There are 3 ways to turn a row about zero (a turn may also mirror it). The second row of each pair is the first, turned, with some noise. The first 27 pairs use one turn. New pairs use 2 turns, one after the other, and a turn may come again.
In the rows, 128 means zero.
Known pairs, each followed by its turns in order:
[118  86 129 129 130 179 116 101]
[ 75 136 113 106 122 167 106 141]
T

[118 118 122 128  75 116 122 148]
[165 128 125 165 115 128 110 133]
K

[ 49 147  49  81 116 127 135 149]
[143 250 130 124 132 122 152 117]
T

[ 95 116 144 111 114 113 112  49]
[ 99 115 184 144  84 173 126 107]
K

[115  77  93 154 106 124 126 105]
[100 144 133 171  99 133 108 162]
K

[124 118 207  78 100 144 207  91]
[181 142 182  87  49 119 191 118]
K

[151 127 121 137 111 139 119 161]
[158 116 136 123 112 128 104 113]
S

[121 174 109 107 114 131  94 116]
[133  92 105 127 124 158 109  96]
K

[ 49 156 155 147 108  98 137 120]
[ 88  90 113 151 127 144 196 105]
S

[108 113 147 158 134 121 119 125]
[142 112 125 117 140 128 166 131]
S

[ 95 135 166 138  49  89 121 140]
[206 131 165 167 122 164 107 130]
K

[119 100 117 110 132 133 140 114]
[110 145 104 135 140 143 127 120]
T

[153 135 123 142 132 115 142 137]
[134 142 124 109 135 111 108 132]
K

[134 104 155 114 162 159 137 144]
[151 133 129 148 148  79 124 145]
S

[ 85 144 126 146 141 147 100 140]
[124 122 147 120 105 108 170 105]
S

[207 137 207 144 145 193 114  97]
[ 66  21 138 120  75 130 125 134]
T

[115 131 127 102 111  99 126 109]
[116 145 140 159 157 116 128 122]
T

[199 136 110 207 133 141  85 111]
[154  71 118 126  79 127  80 202]
T

[ 83 171 130  69 117 152 207  93]
[156  64 134  73  51 137 164 147]
K

[160 125 154 111 146  86 106 161]
[145 123 154 127 186 138 103  98]
S

[134 101 127 123  92 113 119 121]
[119 131 125 134 154 111  89 131]
T

[ 49 136 117  93 134 115 148 130]
[126 195 147 126 160 146 171 101]
T

[165 105 112 123 121 100 161 137]
[131 108 122 122 148 146  79 153]
S

[104 124  93 128 112 160 155 151]
[120 100 137 139  77 108 120 142]
S

[136 128 124 126 172 108  87 131]
[127 153 166  93 158 121 137 118]
S

[144  94 125 113 158  94 132 128]
[103 129 160 134 136  82 124 123]
K

[126 115  97 149 145 131 142 156]
[161 142 100 102 119 139 124 128]
T

New pairs, each followed by its turns in order:
[135 127 109 129 118 114 205 105]
[133  99 193 119  89 127 143 131]
S S

[136 118 163 124 130 130 128  61]
[127 143  87 181 115 131 157 110]
K S

[111 134 130  54 100  88 129 122]
[109 125 170  81 156 174 103 143]
T K

[124 111 113 133 135 114 207 167]
[ 75 152 130 107 127 126  72 168]
T S

[159  87 120 132 112 115 127 157]
[119 160 115 145 147 111 150  95]
S K

[ 79  96 126 118 118 117 144 150]
[158  92 114  94 145 123 110 117]
K T

[173 153  93 207 114 105 118 133]
[149 163 179 152  53 145 116 128]
K T

[145  82 140 134  73  98 123 193]
[127 122 145 218 106 162  90 120]
T T

[136 129 180 125 125 133  51 110]
[140 166 160 170 148 172 176 118]
T K

[124 118 120 146 119 114 134 142]
[117 128 123 122 135 111 123 109]
T K

[141 123 153 113 113  95 121 102]
[147 108 131 118 137 174 119 141]
T T

[207 129 117 114 105  93 146  87]
[142 107 152 150 113 178  94  60]
K K

[116 100 119 116 189 122  95 167]
[149 134 191 103 154 108 153 103]
S K

[114 199 122  89 117  99 139 143]
[ 92 115  89 164 121 141  70 112]
K T

[ 98  98 123 207  97 147 177 207]
[109 118  56 133 180 126  33 107]
S T

[111 131  99 104 175 152 141 144]
[121 104 147 152 121  86 131 166]
K K

[155 130  86 101 180 127 136 133]
[146 138 189 149 131 138 128  96]
S T

[159 101 136 207 146 148 109 109]
[114 154 112  92 100 131  61  82]
T T

[122 146 174 147 118  90 149  96]
[140  99 126 119 175  88 134 157]
T S

[134 190 135 102 129 134 117 128]
[169 148 168 116 115 137 115 142]
T K

[ 97 109 106 113 106  95 152 116]
[157  94 137 143 107 101 153 133]
S S

[ 77 106 141 123 109  97 123 138]
[136  73 122  93 132 136 109 122]
K T

[115 159 130 187 162 207  74 130]
[119 192  89  90  71 161 189 137]
K T

[ 86 117 130 171 116 127 143 136]
[137  93 127 145 126 133 109 181]
S S

[132 145 207 116 138  83 134 169]
[ 90  68  96 164 166 173 121 135]
T T

[ 94 207 132 119  73  52 127 119]
[192  35 136 145 149 130 170 102]
T T

[121 156 132  72 134 192 119 152]
[113 153  46 136 150 118 135 152]
K T

[118  68 125 153  88 131 134  99]
[147  94 100 127  98 137 147  72]
K S

[132 135 178 118  92 117 119 130]
[113 130 184 135 147 131 147 121]
T K

[131 120 140 125 118 133 165 141]
[112 141 122 151 146 117 111 142]
S K

[128 120 124 126 146 126 145 129]
[117 112 138 142 138 131 129 129]
K S

[122 135 126  97 186 160 111 155]
[136 148  78 139 160 161 160 115]
K T

[129 136 157 130 124 155 177 123]
[ 94 111 137 156 135 122 123 170]
T S

